The groups are shells around one centre, one inside the other: the same stretched ball of 6 dimensions in 7 sizes.
In the rows, 128 means zero.
Some rows, each with its group after it:
[130  95 141 118 109 123 175 135 110 100  99 159 144  91 103]  (5)
[120 121  68 138 120 120 127 145 121  72 107 133  77  53 114]  (3)
[126 108  74 112 169  96 129 173 120  77 118 136  96  78 100]  (5)
[102 129 133 150  96 140 134 110 139  96 101 152 122 104 141]  (4)
[119  76 159 129  62 160 139  99 118  94 131 189 135 150 128]  (3)
[153  91  92  78 112 126 119 125 115  69 104 171 125 119 109]  (0)
[139  91  70  96 129 110 103 157 117  66 137 153  90 100 105]  (3)
[142  85 115  73 164 128 125 124 123  78  94 185 151 170 112]  (6)
[135  97 137  96 126 118 153 134 119  95 101 166 153 120 109]  (6)
[135 128 103 101 134 117 144 124 127  84  68 149 139  88 117]  (2)
[106 105 130 169  74 148 168 119 113  96 108 150 103  66 118]  (6)
[116  74 134 125 114 138 131 133 118  90 143 177 118 147 116]  (4)
[122 108 150 126  94 177 160  62 126  91  49 188 160 145 137]  (6)
[100  89 138 144 155 119 152 158 122 103 136 157 119 124 110]  (5)
[108 128 131 145 104 126 150 125 132 100  97 144 126  82 128]  (0)
[142 101 137  90  97 157 141  79 124  83  65 189 164 150 129]  (2)
[124 104 126 112 139 157 142  92 127  84  66 182 147 153 128]  (2)
[142  80  95  91 128 146 121 114 114  67 100 183 120 145 112]  (6)
[107 116  93 134 131 103 101 165 137  84 152 136  87  94 124]  (6)
[116 137 106 132  97  99 126 152 135  92 123 126 108  54 126]  (3)
[163  99 102  69 115 149 152  88 109  69  40 182 157 119 109]  (5)
[124 136 115 132 104 120 165 125 124  94  70 136 130  50 118]  (1)
[157  95 111  67 112 118 128 127 117  77  98 171 148 121 109]  (1)
[139  86 132  91 124 135 146 118 115  87  95 181 152 142 111]  (0)
[118 112 147 137  69 145 156 102 124  98  95 162 139  98 129]  (4)
[122  99 150 107 143 141 151 108 128  98  82 181 165 159 123]  (4)
[135 107 133 103  85 155 135  82 126  84  75 181 151 136 133]  (0)
[121  81 158  97 109 154 106  94 137  89 124 203 157 211 141]  (1)
[145 118 100 101 124 135 166 107 113  80  43 157 142  78 109]  (1)
[134 130 102  99 137 115 135 127 132  84  74 148 138  94 121]  (2)
[102 116 162 134 113 138 133 109 143 106 109 169 152 151 143]  (1)
[134 123 130 124  76 161 178  75 116  89  35 165 151  81 124]  (3)
[121 128 128 134 105 157 165  84 126  91  44 162 144  96 131]  (4)
[122 119 122  99 135 132 105 109 145  84  95 171 144 157 140]  (2)
[117  82 150 134 105 161 164 101 113  95  95 184 140 140 118]  (2)
[147  75 108  97  95 167 138  89 107  68  83 193 128 141 113]  (5)
[130  99 136 108  77 152 125  91 127  84 101 182 141 142 134]  (0)
[142  87 120  65 167 132 115 116 129  78  91 192 160 190 119]  (3)
[145 111 105  69 144 129 110 108 134  74  76 177 153 155 127]  (4)
[134  80 101  81 153 137  93 122 129  69 121 189 125 187 123]  (5)
[113 125  91 133 150 108 133 155 130  86 107 134 101  74 116]  (2)
[153  95 100  80  69 120 104 126 120  71 129 166 120 108 118]  (3)
[123  95 110 125  91 128 124 136 120  83 136 158 103 101 117]  (0)
[140 112 106  97 119 111 141 139 120  84  96 151 132  86 109]  (0)
[161 104 110  64  81 151 116  76 124  67  66 188 156 142 129]  (5)
[ 99 126 102 154 126 116 123 149 136  90 128 135  91  81 128]  (1)
[135 127  60 109 148 101 130 155 121  71  90 129  96  51 106]  (6)
[110 131 103 150  92 121 134 135 130  88 112 133  96  57 127]  (4)
[ 95 124 136 141 147 123 124 133 146 101 115 153 129 134 138]  (1)

New rows, each followed by its group:
[125  89 123  94 155 130 116 128 130  84 115 180 140 171 121]  (0)
[138 106 132 108  83 143 156 100 117  88  77 169 148 103 120]  (0)
[129  72 146  91  99 127 102 131 128  88 161 188 139 180 124]  (6)
[107 118 147 127 127 114 133 138 139 105 121 154 142 126 131]  (1)
[122 135 114 127 137 115 170 133 124  96  64 136 137  60 113]  (3)
[160  94  99  54 121 113 103 129 124  70 110 175 143 141 115]  (1)
[128 115 109 118 134 103 159 155 117  93  99 138 124  64 102]  (6)
[114  75 177 111 118 157 133  97 130 101 119 204 167 209 133]  (6)
[143 108  95 107  98 102 153 155 108  83 109 137 113  43  96]  (5)
[109 123 135 141  91 132 139 118 134  97 107 152 127  97 133]  (0)
[140  99 154 103  72 160 165  77 115  92  63 186 169 128 124]  (3)
[122  91 147 108 128 163 137  86 129  89  81 196 158 182 132]  (2)
[136 108 143 101 115 167 163  67 122  88  34 190 175 148 128]  (3)
[152 109  92  76 119 109 123 136 121  74  97 156 132  98 110]  (2)
[151  89  91  95  80 146 129 107 108  65  94 172 114 102 111]  (6)
[108 137 101 144 130 131 135 121 137  87  81 141 111  83 132]  (4)
[106 115 109 156 129 157 159 106 122  86  70 156 109  93 123]  (3)
[115  93 118 133 117 121 139 150 118  91 137 154 106 101 110]  (0)
[ 98 131  99 144 167 121 125 140 142  88 100 141 106 106 130]  (5)
[142 126 109  86 141 139 142  93 130  80  38 169 160 123 126]  (3)
[136 124  95  75 159  88  95 156 143  80 116 148 135 124 123]  (5)
[104 118 102 154 109 105 132 166 126  92 145 127  84  56 116]  (6)
[103 131 103 167 137 126 178 139 119  95  74 127 101  38 111]  (3)
[146  83 127  59 151 144 111  99 129  76  86 204 169 207 125]  (3)
[105 104 134 136 159 132 151 132 128  98 100 162 133 132 119]  (4)
[134 104 120 114  88 108 150 148 114  92 122 146 123  67 106]  (3)
[117 130  91 118 169  97 127 160 135  87 103 133 114  85 116]  (6)
[157 107  66  61 134 115  88 129 128  57 100 165 118 126 118]  (3)
[130 111 157 121  87 163 183  75 118  99  44 178 171 114 125]  (5)
[129 110  88 111 158  99 142 166 118  84 108 139 110  75 100]  (6)
[145 112 135  87  90 162 139  65 127  81  48 189 170 147 136]  (3)
[107  90 119 139 135 126 133 149 122  91 139 159 104 120 114]  (4)
[122 133 118 127 100 127 144 116 131  91  81 145 131  77 128]  (0)
[134  78 124 110 108 155 151 106 108  81  93 184 132 133 110]  (2)
[113  93 137 119 112 145 110 112 135  88 129 180 129 167 136]  (0)
[ 98 146 113 179 104 133 179 124 125 100  69 122 104  24 123]  (5)
[141  78 137  92 120 138 155 117 110  88  96 184 154 142 106]  (1)
[122  92 150  81 151 116  95 133 145  94 141 186 161 206 134]  (5)
[139  71 120  90 119 114 130 152 111  84 145 172 126 131 100]  (3)
[100 102 108 165 114 133 149 145 117  90 127 143  85  75 113]  (3)
[152  68 101  64 108 124  87 134 119  66 150 187 121 165 114]  (5)
[147  69 125  60 147 140 109 112 123  75 109 204 158 205 117]  (3)
[114  93 140 146  63 163 145  96 119  90 112 174 119 117 129]  (6)
[116 107 146 129  67 132 128 119 131  97 133 162 130 115 133]  (6)
[151  94 116  78 126 138 148 106 114  79  68 179 156 131 110]  (4)
[100 132 160 148 118 151 165  91 138 108  61 162 158 120 141]  (5)
[130 125  80 127  85 114 129 141 121  76 110 131  90  40 116]  (1)
[134 137 113 125  78 136 166 101 120  88  52 143 135  48 122]  (3)
[141 106  77 119 118 138 165 123 102  71  64 150 106  54  99]  (3)
[129 112 112  94 143 104 116 147 134  87 118 155 134 123 120]  (0)
[162 105 106  66 120 134 151 101 113  75  49 175 162 113 109]  (5)
